The same things were measured in two ways. Each way mixes the same 9 hidden numbers, adds some noise and spreads widely along 7 directions of its own, which tell nothing about the thing.
Some things both ways: the first way, then the second way.
[ 14   0   0  33 -34   7  19 -15  19  -9   2  -3   0 -21 -37  31  -5  -5
 -13]
[  0 -20 -12  47 -11  30   9 -14 -32 -15  -7 -43   4   3  13 -26  -7]

[ 31   9  11  -2   0   4  -2 -36  -3 -24 -13   0  43 -22  13  13  -6  -4
  21]
[ 11 -15   9  10 -18 -22  20  20  -6   7  25   4  -3  17 -34  -3  -3]

[ -2  -8 -11   0  -9  -5   5  -7  -9  -9  -8 -12  12  21  -6   0   5   1
   0]
[ -4 -23  20  -1   9  -4  14  -4  -7  -8 -43   3  15  -6 -14  -1 -11]

[ -8 -28   2  13  -7 -27   2   4 -15  32  -6 -13  -2 -15 -29  34   1  -6
 -17]
[ 14  -6 -10   0 -27 -15  -9   6  32 -13 -18  24   3 -20  13  17  13]

[-24   3  14  -1   7  22   3   8  24 -11   2 -23  -2 -11 -13 -15 -18  15
 -26]
[  9 -25  29   2  11  17  -3  17 -16 -18  10   2  15   3  30  15  -9]

[-15   3  17 -26  17  22 -17  25  28  -8  12 -12   4 -19  30  -4  -8  27
  29]
[ 13  -9  -6  43  33 -21 -12  -6 -37  32  18  17 -10  38 -36  12 -74]

[-17 -12  13 -28  -6   0  22  29   2   5   6 -33 -47 -19 -13  20 -16  34
  14]
[-12 -12 -10   9  -4 -23  12 -18 -41  10  -1  -9 -15  -6 -19  10   5]

[-25 -26 -11 -14 -27 -17   3  -4 -38  27  13 -14   0  14 -20  28  -7   0
 -17]
[-14 -11  17  -7 -11  -7  14 -17   5  -3 -46 -25  26 -37  -6  -2  32]

[ 11   7   4  20  -7 -10 -14  -6  17 -17   0  -4  23 -14   2  10  -3  -4
  22]
[  2  14   1  28 -11  16  10  34   4  -1  40 -13 -19  22 -23 -42  10]

[  5   5  -2  17 -16 -23  21 -16 -21 -17   3  -3  22  10 -35  17  17 -10
 -10]
[  6 -21   4  32 -21  11  26   0 -41  16  18 -28 -11  21 -26 -13  11]

[  9  17  25  11   2   2   2  26  33 -23 -10 -21 -11 -25 -13 -17   8  21
  44]
[ -9   5  23   4  27  18   1 -24 -41  -3 -24 -30   3   8  21  24  -5]

[ 10  11   7   3 -10  -1  -7 -16  -8 -25  -4  -9  27   4   2   6  15  -6
   5]
[ 11   5 -15  23  11  20  -1 -27 -22  -2 -10  -8 -15  10 -12 -20 -18]

[ 23 -22  -4  22  -7   5  -9  -1  -4  -9   5  -2  -4 -40  -3   7  -5  -7
 -21]
[ 30 -17  -6  37   2 -10  -6  -3 -19   5  23  -7  -5  16  -5  -2 -39]

[ 14 -14  13   6   3  15  -4   8  -8  -8  18  13  -2   6  19 -26  13   0
  56]
[  4 -20   3  28  12 -11  -8 -21 -43  28  10 -12  13   5  -3  30 -29]

[  5  -7   0   4  11  -6  -5 -21  -3   6 -29 -17  15  -9  -6  23  -2   4
 -19]
[  2 -29  -1  30   0   6 -15 -11 -41  12   1 -54  11 -18  31  18 -19]

[ -2   7  12  -4   1 -27  13  18  22 -17 -14 -35 -14  -1  -3  36  -1  15
   9]
[ -9   1 -25  13  11  22 -11 -33 -21 -14 -53 -10  -8 -17  11 -17 -31]

[ 29  12   1  45 -17  -6 -10   0  29 -28  -4   6  10 -13  -1  15  21   0
  36]
[ -4  -2   0  12  15   0   7 -23  20  -7 -42  32  30  -7 -13 -10   3]

[ 28  -1   9  -1 -19  15   4   0   2 -23  15   1 -10   0  11 -19  -2   8
  54]
[ 23  -1 -15  -2  -1   3 -10 -17 -23  19  -2  32 -28  11 -22  11 -30]

[  3  16  24   7   8 -23   4   2   7 -25 -17 -24  20  19  -8  -4  23  -4
   7]
[ 26 -27  22  24 -14 -29  23  15  -5   6  37  28  20  32  -6  11 -11]

[ 13  -5  -8  18  26 -11  -9 -16 -26 -10 -14  13  39 -14   4  11  27  -4
  -1]
[  6 -21   9   4  -3  19   0  13 -11  -5 -14 -23   4  -2   8  25  12]

[  5   1 -11  17 -12  19 -23  18  16  -1  15   5 -14 -42  -4  18   1  26
   3]
[  6 -12  30  -6  28  12  21 -12   8 -29 -44   5  27   2   3  -8   9]

[-17  -7  19  14   4  18  15  32  26  -8  21 -13 -34 -25 -18 -16 -16  15
  -6]
[ -6 -14   8  17  12   1  16  27 -39  10  34   7 -21  44 -20  13  -5]

[-15  14  17   6  -1  24  -1 -21  10 -22 -22 -16  28   1   4   7  12  -4
  20]
[-15 -13  11  26  11 -14  10 -27 -13 -31 -27  12  34 -10   5   4 -12]

[-19   9  32  18   0  -8   9  23  13  -3  -8 -29 -27   1 -20 -21  -3  18
   0]
[  6 -17   6  21  23   2  -4  -8 -39  13  36 -26  18  15  24  22 -15]

[ -8   1  20  44  -2  -8   8  -1  12   6   6   8   5  -9 -20  22   8  -9
  12]
[-23  -4  -2  33   7  24  22   8 -23 -16   0 -26   5  25   3 -16   6]

[-12   4   8 -11 -17  30   6  -1   0 -11  15  -9  -5   6  -5 -10  -4  15
  -2]
[  7 -28  12  14 -20   3  27  29 -14  19  44 -14  10  20 -11  14  45]

[-37  -8  25  -3  19   3   1  33   9  27  17  -3 -13 -20  -6   8  -5  23
  16]
[-11 -12  12   8  13  28   2  20 -19 -16  -4 -34   8  14  29  26   5]

[ -2 -34   0   4   5  13 -36  11 -10   1  26   6  11  -3  35 -16   2 -23
  37]
[  8  19  12  31   6 -12   0  21  15 -19  20  18 -12  22 -20 -31 -27]

[ 29  -2  -1  55  11 -22  -2  -4  19  -2 -29   1  -8 -27 -19  17   3  11
   8]
[  1 -25   2  18   0  24   1  31 -34  18  17 -45  -5  16  19  19  -1]

[  3  -6   0  20  -8  -9  17  -4 -17 -12  -1  -2   4   4 -21 -15   5   4
  -2]
[-13 -18  15 -12   5   5  24  18  -6  -2  -5 -15   7   5 -23   9  35]

Other things, the second way, with their names:
(22): [ -2 -15  -9  30 -16 -31  -4 -13  -5   2  15  -9  18 -28   5  -5  -1]
(506): [-17   1  -6  14 -13  18  19  19 -40   1 -17 -28 -38  29 -20  -3  -9]
(193): [  1  11   0  34  17 -19  -8 -13  -7   0  12  38   1   8 -24 -28 -46]
(546): [ 47 -23 -16  23 -12  35 -31   2  -2   8 -12 -15  -3  -4  28   2 -48]
(58): [  3  -3  -3  19  10  -4  10 -13  -9  15   3 -22  10   7 -25  -3   6]
(67): [ -6   2 -10  -7 -29   5  -3  -2 -16  22  -8 -14 -19 -21  -3  18  37]
(432): [-11 -31  29  23  24   3  20 -11 -51  -8 -10 -68  30   2  15  -9 -25]
(352): [ 23 -10  24   2 -29  15   3  22  -5  -9  -4  -9  -8   4  -1   7  -5]
(369): [  2  -7   8  16  17   5  17  -3 -21  10  33 -11   7  16 -24 -22   6]
(537): [  6  -9  -9  39   9   8   3 -24 -34  24  -3 -54   9   7  -2 -14 -22]
(90): [ 22   6   5  24  12  -5 -31 -30   3  -2  -7   4  23 -22  22  14 -30]
(550): [-27  -3 -13  12  23 -14   6 -15 -47  16   0 -29 -25   1 -30 -13  -9]
(265): [  8  10 -17   3  18  -8 -17 -15   4   7  34  24   0  -8   6   0   5]
(485): [ -9 -12   7  23  -9 -23  -8 -25 -25   9  13   0  20 -33  20  -1   1]
(591): [  2 -24  11  19  10  10   9 -18 -16   0   3 -14  26 -13  -7 -19  10]
(17): [ 21   0  -4  17  16  39 -16   7 -18  11   6 -46 -12  18  10  18 -14]
(490): [  6 -10  22  16  -5  14  -3 -10 -16   7 -37 -14  11  -7   6   3 -19]
(401): [ -7  -9   5   9   9   4  11   7  -2  14 -22  10   5   7 -35   2   8]
(30): [ -2   9   4   1  22  23  -7 -18 -21   7 -17  19  -8   4 -10  -1  -7]
(594): [ -9 -37  24  10   6 -22  18 -18 -11 -11 -25 -46  57 -28  26  16   9]
(565): [-25  -7   9  40  22 -23  28 -42 -59  -1  12 -40   8  11 -27 -17  -9]
(196): [  2   4  -9   4  31 -19  -9 -37  16 -26 -12  46  20 -22   4 -18 -14]
(336): [  9  -3  11  14  18  -9 -11   6 -10   4  15  -1   0   6   1   1 -30]
(38): [ -2 -11 -17  -4   3  12  -1 -20  -1 -17 -14  -3   0 -32   1 -18  30]
(579): [ -1  -7  -9  26  16   0   5 -14 -43  24  30 -18  -4  19 -25   8  -9]
(249): [-11 -26  15  -2  -5   2  22  -6  -5  -7 -23   6  25 -14  -6  -5  25]
(337): [  5  -3  -2 -26 -22  37 -16  26  17 -12 -33  12 -17 -20  35  40  46]
(324): [ 14 -22   4  30 -35  20   1  23   6  -8   7 -37  20  -5  26  19  25]
(134): [  7  -9   1   2  -5  34  -7   9 -13  -8 -11 -23 -12  -5  16   5   6]
(473): [-17  -9  10  -8  22   5  17 -19 -25   0 -36 -17  -7  -2 -24   6  23]
(391): [-12 -11  10   8 -11  -9  18  -4 -21  -7 -37   3   4   3 -12  11  -9]
(308): [ 19 -19   8  22  -9  43   8  23 -29  -4  20 -38 -13  26  16 -10  -4]
(281): [  6   6  13  -3   1  20  10  -3 -11 -16 -37 -24 -14  12 -12   2  -4]
(582): [  0  -5   6   2   7  11   6   0   6 -14 -28 -14  20  -2   6   1  -3]
(121): [ -7 -31  29  21   5  20  13   7  -8 -29 -30 -16  33  -3  25   0   5]
(172): [  7 -15   3   5  -2  10  -1  -4 -14 -10   3 -31  -2 -10  26   3  16]
(278): [ 31  -6   6  15 -22  42  13  22  -4 -36  -4 -28 -18  25   8 -15  -7]
(363): [ -6 -17  23   5  -1  14   2  32 -12  19  27 -12  10   5   7  31  39]
(356): [-11   6  10  -2 -11  37   8  23 -38  -1 -12 -46 -48  15  -1  -6  10]
(353): [ -9 -13  11   1 -26   4 -10  -2  -9  13 -18   2  11 -36  17  19  26]
(301): [  6  12   7   8  -5  43   2  29   0 -27  10 -37 -21  21  28  -7  18]
(71): [ 10 -26  -3   9  -1  23  10  19  -5 -24  -6  -1  -2   9  12   4   7]
(539): [ 26  -3  -7   3  -3  17  -9  20  11  -9  -4  15 -14  16   7  21  -5]
(528): [ 19 -11   8  27  -5 -39 -22 -41 -40  52  13   9   3 -15 -16  31 -32]
(561): [ -2 -26  11  15  10  30  16   1  -7 -31 -21 -32  27  -3  27 -19   6]
(455): [  8  -7  16   8  16  18  17   0 -28  10   7 -23  -5  26  -4  -9   0]
(224): [ -1 -11   0  34  18 -18   0 -20 -16  20 -15   5  20   8 -18  18 -22]
(245): [ -4 -20 -13  23   1  27  -6  10 -47  32  27 -13 -15  19   7  28  10]
(422): [ 11 -27  11  17  10   3  -5   6  -3 -21   0 -19  39  -9  39  13 -22]
(368): [-14  -2  -7  30  18  -8   5 -13 -18  17   6 -17   4   4 -34  -7   2]
(475): [ 10 -20 -31  38  15   0 -16 -21 -13   4  15  -4  11  -4  11  18  -4]

Some of these things the first way, each followed by its name:
[ 18 -25  -7  14  -7  -5  -1 -26 -38 -24  16   8  40  -9   3 -10   2 -39
 -12] -> (352)
[-21  -6  -1 -33   6  -1 -18   3  -6   2  25  -5  38   5  18  25   1  -4
  -5] -> (490)
[ 24  27  11  24 -14 -15   1   7  32 -33 -24 -26  -5  -8 -22  -9   7  25
  16] -> (455)
[  3  -2   7 -16 -19  -3  10  22   5 -12  14 -12  -5 -28 -11   3  -7  22
  35] -> (281)
[  3 -22  -1   2 -40   6  21  11  -4 -17   7 -34 -43   9 -14 -15 -14   3
  13] -> (67)
[  1  -3   6   5  -2 -26  10   8  -8 -10 -28 -34 -17   9  -9   6  11  13
   6] -> (594)
[ 16 -19  -4  40 -11  -2   2 -10  -6 -13  -6 -10 -21 -16  -7   0 -11  -6
 -20] -> (432)
[ 26 -15 -17  37 -15  -2   1 -34 -32  -6 -13   7   8   9 -18   3  12 -14
 -17] -> (38)
[ 18 -13   2  43 -11   1 -27   0   2  -9  -4   0   9 -33   0  -7   6 -13
  20] -> (90)
[-13  14  10 -21 -15   6  21  10  20 -31   6 -30  -5  10  -5   7  -4  19
  -6] -> (249)
[ 15 -18  -1  52   2   4 -15 -26 -12  -1 -22   4   4  -9   9   0   3 -16
  -4] -> (422)
[-17  -3  13 -21  -9  30 -17   2  11  -2   1 -26   7  -3   6 -13 -11   7
   6] -> (301)
[-22 -10   2 -13   2  13 -10   8  -5  23  27   4  -2   3   6  28  -3  14
  -9] -> (561)
[ -9 -10  12 -40  12  -9  -3   5 -12  -7  -5 -28   7  24  27  13   7   3
  26] -> (22)
[-12 -12  -7  14  -9   8   5   6  13  -2 -15 -26 -11 -23 -27   7  -5  11
 -26] -> (337)
[ 18 -28 -10  38 -16  -6  10   5 -10 -20   9  -4 -16  -2 -17 -25   5 -17
  -9] -> (134)
[-18 -11  -4 -24 -27  30  -8  -5 -21  15  28   5   7  -6   5  11  -9  15
  37] -> (278)
[-31  12   9   1  -1  11   6  15  22 -12 -12 -30   0  10 -22 -23   1  23
  -7] -> (363)
[ 26  -8  -8   4  21 -17   5   5 -29 -40   1  -1  20   9   4 -24  39 -11
  -5] -> (473)
[ 14 -21 -10  -7   0 -12 -15  11  -5  -7  20  -1   7  -9  18  19   1   1
 -15] -> (546)
[ -4   9   9 -29  -1 -11 -19   5  -6 -10  -6 -24   9  18  26  21  12  18
  20] -> (537)
[ -1   9  26   6  22 -22 -16  10  -5  -6 -12 -15   8  17   9 -13  19   4
  23] -> (265)
[-28   1  -1  12  -4   5   9  10  21   5  -2 -14   7   1 -31  16   6  12
 -19] -> (121)
[ -9  16  21  -1  16  11  10  19  27 -27   2 -14  -5   1   2  -6   9  19
   8] -> (245)
[-36   7   5  -2 -20  12 -10  12  16  36  -9 -12  -1  -7 -24  26  -2  36
  31] -> (224)
